There are 4 ways to turn a row about zero (a turn may also mirror it). The second row of each pair is the first, turned, with some noise. The first 36 pairs use one turn. New pairs use 3 turns, one after the other, and a turn may come again.
In the rows, zero is written as 128.
Some pairs, each with its turns in order after it:
[115 113 161  94 141 126 117  78]
[118 127 148 183 126  93 115 106]	Sifug

[113 168 128 139 164 122 125 204]
[147 106 165  89 150 157  77  98]	faf

[144 151 183 126 199 116 121  96]
[177  76 166  95 124 165 107 132]	zeliz

[148  52 185 160 132 101  90 108]
[136  98 150 181  93 140 135 211]	faf

[173 192 153  80  52 136 112 190]
[ 26  69 101 150 184 154 119 106]	guso

[104 161 125 141 107  77 106 127]
[133 125 140 149  85 117  96  89]	faf

[131 163 123 204 152 131 149  84]
[175  89 159 152 166 183 111 150]	Sifug

[122 120 138 105 103 127 146 103]
[124 146 132 118 133 138 141 159]	zeliz

[204 132 125 119 148 132 132  72]
[107  90 141 111  90 190 168 141]	zeliz

[140 113 137  68 178 121  71 114]
[ 88 143  71 187 127  97 108 103]	Sifug

[158 130 202 107 135 114 125 143]
[158 150 166 120 122 190  90 127]	zeliz

[142 145 139  90 176 145 119 141]
[138 103 109  96 138 114  80 111]	guso

[126 139 128  59 107 123  52  87]
[ 55 125 117  77 173 166 103 153]	zeliz

[115 126 108 115 120  97 140 125]
[105 125 136 155 139 113 125 143]	zeliz

[161  52 136 155 118 129 114 138]
[160 145  90 115 108 181 182 132]	guso

[122 204  65 181 153 142 130 163]
[136 184 140  98 165 102  51  80]	faf

[130 128 150  52 154 148 156 137]
[102 164 129 173  75 118 166 114]	Sifug

[123 117 145 135 138  99 128 104]
[153 134 155 126 150 142 139 148]	guso

[174 135 116 157 106 122 122 120]
[119 132  97 138 143 119 157 156]	guso

[204  57  92  96 121 126 144 121]
[171 159  77 113 148 102 176  50]	Sifug

[131 129 157 134 119 125 122 149]
[124 131 119 123 150 146 138 105]	guso

[130 125 115 119 157  93 176 145]
[149 144 127 142 157 182 133 105]	faf

[145 107  96 204 110 166 114 129]
[148 131  75 143 119 120 188  73]	zeliz

[108  96 166 152 124  97 204 110]
[189 146 171 178 141 128 159 169]	zeliz

[160 136  52 136 109 140 102 119]
[ 87 167 154 144 154  77 118 114]	faf

[152 181 132 204 133  53 108 118]
[120 194 133 143 207 102 147 178]	guso

[120 131  78 114 160 119 109  52]
[112  75 121 182 182 134 134  95]	Sifug

[130 126  85 143 128 191 156  93]
[165  75 128 134 104 166 158  93]	Sifug

[101 116  81 111 149 149 100  94]
[ 97  95 127  95 153  95 152 123]	zeliz

[107 103  95 125 151 113  52 153]
[121 174 105 116 103 166  76 154]	guso

[204 173 171 127 142 116 136 189]
[191  62 166 139 191 113 131  99]	faf

[123 133 160 128 103 143 153 112]
[143 131 171 128 111 123 133 120]	Sifug

[138 110 104 123 116 113 117 133]
[104 135 146 153 133 130 135 125]	faf

[ 64 170 130 124 115  95 118 120]
[ 98 162 187 148 140 125  96 125]	guso

[ 89  88 153 122 123 129 128 141]
[127 115 130 126 106  76 138 150]	Sifug

[130 142 117 102 204 125 127 156]
[159 150 177  88 152 166 138 114]	faf

New pairs. What belongs after each?
[172 152 114 110  90 159 107 110]
[123 179 153 129 149 109 159 161]	zeliz Sifug zeliz

[139  52 109 137 128 117 190 123]
[133 109 135 152 154 206 183 131]	Sifug guso faf

[184 156 132 115 109 132 172 128]
[124 124 147  67 146 108 165 146]	guso Sifug guso

[107 146 183 137 171 142  94 100]
[ 91 143 125 134 122  51 115 123]	Sifug guso guso

[204 101 145 155 165 170  68 140]
[172  80 127 123  85  43 128 176]	faf zeliz faf

[127 114  97 140  52 112 101 125]
[ 87 136 174 134 190 155 118 143]	zeliz guso guso

[154 159 146 135  91  52 107  98]
[ 82 106 157  88 176 173 130  88]	zeliz guso Sifug

[ 95  75  90 108 104 112 125 126]
[119 128 137 111 150  54 149 128]	zeliz faf faf

[ 52 143 136 151 145 156  92 180]
[ 58 149 160 152 144  96  87 167]	Sifug Sifug zeliz

[114  88 114 145 125 145 165 172]
[107 114 146 125 168 114  90 162]	zeliz zeliz faf

[130 125 166 136 129 156 141 158]
[156 118 168 155 143 129 122 115]	faf zeliz guso

[165 133 144  99 108 119  71 152]
[110 132 157 156 172  97 160  96]	guso zeliz Sifug

[146 176 104  76 152 156 119 129]
[102 103  97  80 112  97 122 171]	zeliz guso faf

[189 133  98 143 128 204 134 114]
[151 159 105  97  88 109  51 137]	guso faf faf

[125 131 160 137 139 158 130 146]
[ 99 146 127 159 108 100 121 138]	Sifug zeliz guso

[158  90 133 121  79 139 181 135]
[158 136 117 202 124 157 140 126]	faf zeliz faf

[171 121 121 180 156 143  92 157]
[137  68 136 147 151 114 151 184]	faf faf faf

[105 129 174 132 142 136 151  62]
[184 112 134 111  84 145 121  87]	guso zeliz Sifug

[125 120 166 136 121 116 113 134]
[138 159 121 112 121 138 127 101]	faf faf guso

[118 152 122 117  95  88 110 156]
[ 74 149 141 120 128 141 160 131]	faf faf guso

[113 139 126 133  93  80  81 125]
[ 81 132 159  92 140 156 109 103]	guso faf zeliz

[109 126 130 135  93 125 187 178]
[100 137  93 164  79 137 102 132]	zeliz Sifug Sifug

[100 137  57 125  91 133 135 156]
[115 113 130 144 102 174  92 182]	faf Sifug faf

[122 156 136  77  52 118 147 118]
[160  85 101 158  73 133  84 147]	Sifug Sifug faf

[121 114 105 153 193 128 113  90]
[126 150  73  81 114 112  96 136]	faf Sifug zeliz

[155 162 135 130 131 159 130 104]
[131 162 118 123 152  96 154 137]	zeliz guso zeliz

[125 146  92  97 173 154 127 137]
[131  88 112  97 137 109 136 176]	zeliz guso faf

[162 123 177 101 109 121 125 179]
[118 106 154 116 150 176 132 176]	zeliz faf guso

[132 122 122 159 163 126 149  95]
[140 151  95  93 156 121 115 122]	Sifug faf guso

[124 108 101 136 112 108 168 188]
[ 96 138 131 110 119  93 170 176]	guso faf zeliz

[124  65 162 127 142 135 125  85]
[197  90 116 121 111 141 114 131]	Sifug zeliz Sifug

[ 97 174 112 152 156 147 120 136]
[137 157 179 130 146 110 140 113]	faf faf Sifug

[ 75 108 132 138 191 135 156 157]
[155 138 190 116 170 110 166 106]	guso faf Sifug

[120 142 204 139 108 123 111 178]
[112 195  97 105 113 131 114 172]	zeliz guso guso

[124  74 108 127 136 150  67 165]
[ 92 189 158 149  96 154 149 135]	guso guso guso

[120 109  91 190 166  97 150 131]
[112  51  99 143 146 106 113 114]	faf guso zeliz

[132  92 134  89 110 175 107 114]
[149 123  82 169 143 110 130 139]	Sifug faf zeliz

[ 99 108 103  83 104 138  96 113]
[167 175 147 141 153 138 102 157]	faf Sifug zeliz

[ 97 102 173 143 130 204  52 109]
[103  64 128 166  32  94 140 113]	faf guso Sifug

[100 140 187  81 114 189 195 132]
[162  83 120 163 212  87 126 165]	guso guso faf

[104 120 150 173 126 135 133 126]
[100  95 118 108 111 150 129 134]	faf guso Sifug

